The rows come from 4 hidden closed curves, with some noise, and rows from the same curve form a group. Each curve winds through 8 dimensions. The rows are also pushed far along 5 directions, which tell nothing about the answers.
In the rows, zero is written as 128.
Some rows, each with its group after it:
[165  71  94 128 137 143  97  68 106  80 151 133 123 109 134 147 117  64
 141]  (3)
[107 141 186 113 122 133 132 159 162 116 106 150 152 130 152  80  89 123
 129]  (1)
[107 149 153 111 158 146 100 112 131  85 124 134 137 112 147 101 101  84
 121]  (1)
[139 114 110  96 129 123 120 130 126 146 114 129 123  75  94 149  97 197
 157]  (1)
[151 184  85 102 155 109  83 154  90  84 100 114 105 112  91  76  43 123
 159]  (1)
[173 178 150  80 117 129 188 204 112 138 129 150 129 164 166  47 106  95
 162]  (0)
[ 81 137 137 146 114 126 146 133 145 155 102 105 132  81  91 125 155 200
 118]  (2)
[136  80 130 162 134 132 139 115 136 132 134 118 145 145 154 137 161  95
 105]  (3)
[154 113  59 131 153 126 107  74  95 101 126  96 113 102 107 160 115 101
 143]  (2)
[ 78 151 124 144 133 140 132 155 145 112 108 133 137 150 115  70  94 116
  78]  (1)
[133 148 107 136 153 159  70  64 126  62 143 149 148 136 136 103  88  48
 132]  (3)
[ 81  73 141 138 119 144  94  85 149 145 144 128 127  94  89 183 175 180
 108]  (0)
[170  63 141  59 124 119  87 109 136 112 132 141 108  53 113 170 105 169
 194]  (0)
[ 92 116 167 110 129 127 137 158 154 159 102 125 124  65 103 155 135 204
 110]  (1)
[ 73 136 115 202 122 128 147 124 143 149 121 112 144 124 109 121 167 157
  63]  (2)
[118 160 103 155 151 133 155 124  97 137 131 118 132 146 141 120 144  91
  84]  (1)
[ 99 175 101 127 146 137 128 161 103 113  75  88 113 137  87 101  74 121
 141]  (0)
[156 116 159  90 102 117 128 145 144 165 151 158 117 142 139 145 157 172
 172]  (0)
[133 113 164  79 140 121  89 112 134  77 105 125 120  81 141 116  85 122
 190]  (3)
[129 121 104 111 125 135 138 144 112 132 109 107 115 101  94 139 115 163
 152]  (1)
[104 119 124 121 136 105 110 146 143 142 122 113 125 109 107 152 137 211
 131]  (3)
[ 75 168 101 198 132 115 142 142 127 135 114  94 140 149 109 107 154 153
  79]  (3)
[154 140  93 105 131 120 148 143  80 154 132 131 112 123 114 112  95 139
 137]  (2)
[138 143 117 167 132  95 171 165 118 169 141 105 127 167 154 137 190 139
  90]  (2)
[142 145 106  99 131 115 121 151  99 104 120 125 108 121 113  74  70 124
 151]  (3)
[100 131 143 128 109 105 109 151 150 132  88  97 113  67  75 138 119 216
 152]  (3)
[126 156 127 161 131 130 159 138 133 138 154 145 149 149 158  86 159 101
  74]  (2)
[128 179 177 101 120 112 160 218 125 134  74 119 124 164 145  41  75 121
 167]  (3)
[102 162 131 151 142 132 130 142 131  99  97 115 145 133 135  80  89 106
 112]  (1)
[127 108 177  85 137 109  87 111 153 126 111 134 124  52 127 156 111 181
 157]  (1)
[135 193 105  75 118 117 108 210 112 115  98 124 100 118  63  64  62 195
 192]  (2)
[130 153 114 103 123 138 100 146 125  91 114 134 117 162 116  83  68  99
 158]  (2)
[166  88 122 147 124 110 133 110 125 161 142 126 130  91 130 160 181 152
 136]  (0)
[108 102 146 134 127 125 115  94 111 151 131 129 121  67 103 179 136 168
 115]  (2)
[153 107 120 133 129 141 161  88 120 165 176 149 136 133 163 177 189 102
  93]  (0)
[ 98 141 166 124 126 134 135 158 146 112  99 140 142 127 132  52  87 117
 122]  (3)
[128 142 132 123 122 114 155 152 106 166 136 134 120 131 132 114 127 155
 111]  (2)
[155 144 110 123 134 115 105 114 118 109 130 117 129  98 124 122 130 135
 174]  (3)
[170 161 126  94 139 106 119 178 113 100 108 116 112 129 130  89  89 117
 177]  (2)
[117  91  86  67 137 142  85 105 125 113  74 109  99  49  43 167  52 187
 186]  (2)
[161 127 107 116 150 110 102 120 113  95 137 121 131 105 144 117 104 119
 144]  (1)
[110 106  98 153 144 155 101  44 137  87 144 133 144  88 117 145 126  91
 100]  (0)
[102 107 109 132 114 128 106 153 152 130  98 111 122  49  39 145 124 230
 135]  (3)
[122 136 167 130 118 123 177 139 150 157 134 142 136 170 183 142 155 107
 107]  (0)
[ 70 100 208 101 118 153 108 142 187  83  70 123 135  71 115 117  90 147
 155]  (1)
[142 135  85 143 112 121 122 128 112 147 142 119 120 151  94 128 153 163
 151]  (3)
[144 101 149 131 109 123 141 157 135 123 128 127 127 121 136 109 147 127
 145]  (3)
[ 91 172  99 178 141 143 119 115 118 108 142 135 142 151 115  91 123 100
  71]  (2)
[155 153  96 134 129 124 107 124  94 114 145 136 115 171 130 111 108  82
 128]  (1)
[148 166 120  84 118 125 165 175 124 144 126 119 118 132 126 114 126 165
 161]  (0)
[ 77 172 149 157 146 170 100  95 149  61 118 149 157 129 142  62  83  36
  71]  (2)
[119 146 119  80 109 130 120 159 116 132 101 121 100 111  73 115  96 191
 197]  (0)
[ 98 116  85 159 128 120 128 148 108 167 112 106 109 144  77 163 136 178
  92]  (0)
[130  98 112 121 111 146 106  75 140 126 141 145 129  92  96 149 134 148
 149]  (1)
[119 126 114 115 137 135 143 174 120 129 101 127 122 116  94 108  95 148
 121]  (3)
[188 148 120  81 133 126 112 110 102 126 158 147 117 149 154 127 126  89
 183]  (2)
[152 124  96 131 126 131  83  84 108 101 152 138 114 135 118 144 122  95
 141]  (1)
[145  93 212 101 121 136 113  89 163 159 152 166 142 118 177 166 178 121
 150]  (0)
[126 112 156 106 110 113 165 177 131 146 122 118 118 116 134 111 145 167
 141]  (0)
[140 102 159 118 135 112  92 120 143 148 121 126 127 109 128 160 142 160
 153]  (0)
[157 131  74 160 125 135 156 134  98 146 140 120 130 132 110 118 154 116
 115]  (3)
[126 108  94 127 142 120 134 101  95 165 135 106 103 112 109 198 152 153
 112]  (1)
[125 124  94 103 131 118 114 108  96 146 140 123 104  85  85 156 103 180
 126]  (2)
[158 127 113 116 127 122 138 132 122 133 103 139 119  94 111 128 100 132
 155]  (0)

New rows, each followed by its group:
[107 145 141 114 120 119 168 154 138 159 107 121 119 137 129 152 130 163
 119]  (0)
[154 129 115 177 148 111 145 115 103 128 162 138 144 210 200  96 143  35
  78]  (0)
[143 128  71 147 134 133 131  87 112 126 145 125 132 106 112 143 145 124
 116]  (0)
[135 117 155 113 114 123 143 124 146 159 131 112 127 109 135 175 183 170
 154]  (0)
[ 97 134 116 149 113 135 149 124 123 150 132 127 122 159 119 137 152 142
 113]  (0)
[153 146 104 103 140 127 113 119 108 107 157 137 122 155 141  98 123  99
 151]  (1)
[129 154 119 140 133 124 139 137 118 133 152 131 130 168 148  97 160 109
 116]  (1)
[142 118 165 122 151 128 102 104 145  97 126 133 147 100 168 134 121  92
 146]  (3)
[123 175 105 167 138 116 133 139 110 143 121 122 132 134 124 107 126 129
  92]  (1)
[132 158 108 158 120 132 154 154 128 146 115 119 133 121 108 111 151 145
 120]  (0)
[ 90  56 183 106 119 144  78  73 161  92 133 138 126  89 130 153 129 130
 149]  (0)
[100 151 121 138 144 107 125 170 125 115 110 109 130 158 128  90 102 142
 115]  (3)
[109  86 165 149 141 135  85  71 156 140 138 141 145 121 141 180 163 115
 101]  (0)
[109 163 130 200 147 120 154 162 124 163 132 124 150 225 164  95 161  80
  48]  (0)
[156 130 164 180 135 121 141 127 147 136 165 161 168 190 211  86 172  47
  75]  (0)
[ 83 104 142 153 139 128 130  98 159 156 134 135 144 147 143 163 161 134
  70]  (2)
[139 106 153 106 120 132 135 131 144 140 107 139 128 136 143 127 122 115
 149]  (2)
[116 107 127 121 114 122 116 122 147 149 139 130 120 141 115 159 151 171
 131]  (2)
[127 130 128 159 146 146 129 127 131 108 115 121 146 124 139 119 125  84
 109]  (3)
[175 162  48 125 136 130 114 139  81 139 129 117 114 160  86 125 102 128
 159]  (3)
[121 122 125 165 122 118 163 146 138 165 109 128 133 112 120 134 153 148
  99]  (0)
[171 108 137 108 119  98 109 151 116 131 145 135 110 112 128 140 131 156
 160]  (2)
[102 140 178 126 127 159  74 104 155  74 108 153 140  89 115  97  92  98
 149]  (2)
[ 45 142 171 159 138 139 140 145 143 147  91 132 142 151 125  99 116 126
  73]  (0)
[135 117 107 150 137 128 148 132 122 144 139 121 132 134 133 150 151 117
  81]  (0)
[116  74 107 110 131 132 104  99 119 101 129 106 112  80 100 155 116 148
 137]  (0)
[155  88 157 131 121 133 150 144 145 148 147 153 150 153 167 107 161 107
 118]  (3)
[114 145 143 170 111 117 147 158 130 133 115 111 133 191 145  94 138  97
 107]  (3)
[149 150  67 161 129 103 135 134  95 152 131 100 116 136 100 139 135 153
 119]  (3)
[171 108 129 111 141 111 135 110 116 154 194 143 132 131 179 161 205 133
 127]  (1)
[143  94  77 153 134 106 141 146  96 175 155 115 116 145 108 165 171 161
  83]  (0)
[122 102  43 108 143 138 112 104  76 122 150 112 100 103  69 148 105 159
 122]  (0)
[153 126 148 101 142 114 120 116 118 112 142 139 130 132 175 116 123  98
 160]  (3)
[104 156 127 157 114 142 168 158 139 142 106 138 145 167 127  73 104 115
 101]  (1)
[135 118  39 153 167 154  94  74  94  89 118 101 126  91  82 165  86  89
 107]  (3)
[158 150 130 126 112 127 134 137 142 146 141 149 131 151 135 142 149 135
 147]  (0)
[127 117 182 132 126 123 130 139 158 155 115 130 145 140 151 148 153 134
 129]  (3)
[163 123 129 151 111 111 141 129 113 141 148 123 128 184 160 120 153  91
 135]  (3)
[110 151 172  94 142 132 134 176 138 106  99 125 131 117 144  86  95 129
 140]  (1)
[148  97 138 132 121 122 164 133 112 130 163 133 132 159 182 116 164  87
 111]  (0)
[153 127 111 123 129 129 153 156 105 146 161 136 129 147 139 105 149 120
 108]  (0)
[102 112 180 136  94 126 151 141 174 145 121 128 140 124 136 112 175 165
 142]  (1)
[ 95 128 138 129 125 138 132 151 151 106 135 128 140 134 127 105 129 135
  98]  (0)
[ 50  99 169 113 150 158  88 103 172  80  95 120 141  55 102 150 101 154
 108]  (1)
[138  95 136 131 120 129 144 111 145 119 143 141 142 146 162 113 141 100
 118]  (1)
[156  98 110 135 138 122 153 109 118 153 158 129 138  86 143 160 182 144
 108]  (1)
[121 104 155  98 117 126 108 119 158 129 132 149 127  96 118 128 129 160
 141]  (1)
[169 162 118 123 116 129 150 138 130 147 143 158 133 156 145 118 132 108
 144]  (0)
[139  94 124  74 133 142  89 100 109  79 136 140 111 106 118 106  79 105
 178]  (0)
[118 153 119  83 137 139 107 123 120 118 108 119 113 118 102 125  90 148
 174]  (0)
[106 163  95 147 157 140 155 163 104 127 114 124 134 144 125  95  95 104
  63]  (1)
[140 167   4 153 148 131 147 108  57 158 125 111 111 149  75 139  83 126
  94]  (1)
[102 172 109 137 128 122 159 160 106 148 103 117 124 172 121  79  92 128
 116]  (2)
[105 119 163 141 103 125 141 148 160 166  95 131 122 109 104 164 150 181
 135]  (0)
[ 57  97 110 136 115 139 111  94 138 150 114 105 109  90  56 200 148 218
 120]  (0)
[146 125  90 153 143 129 121 121 106 116 117 118 128 110 113 115 113  99
 118]  (0)
[132  98 140  97 114 113  96 142 144 135 135 118 118 101  97 150 151 205
 167]  (0)
[198  90  92  82 138 117 130 106  96 156 180 127 118  82 137 185 173 172
 175]  (1)
[119 180 114 125 135 137 152 193 118 114 109 123 135 131 113  55 104 139
 130]  (1)
[ 96 143 155 134 137 135 115 103 139 123 119 136 141 139 148 125 112 106
 116]  (1)
[125 153  78 139 134 147 127 109 103  90 127 124 127 167 118  80  88  67
 130]  (1)
[ 94 109 153 175 111 138 141  86 161 135 137 134 139 150 155 168 174 103
  95]  (0)
[147 109  14 140 159 149 121  79  58 116 181 125 116 147 108 142 120  84
  82]  (0)
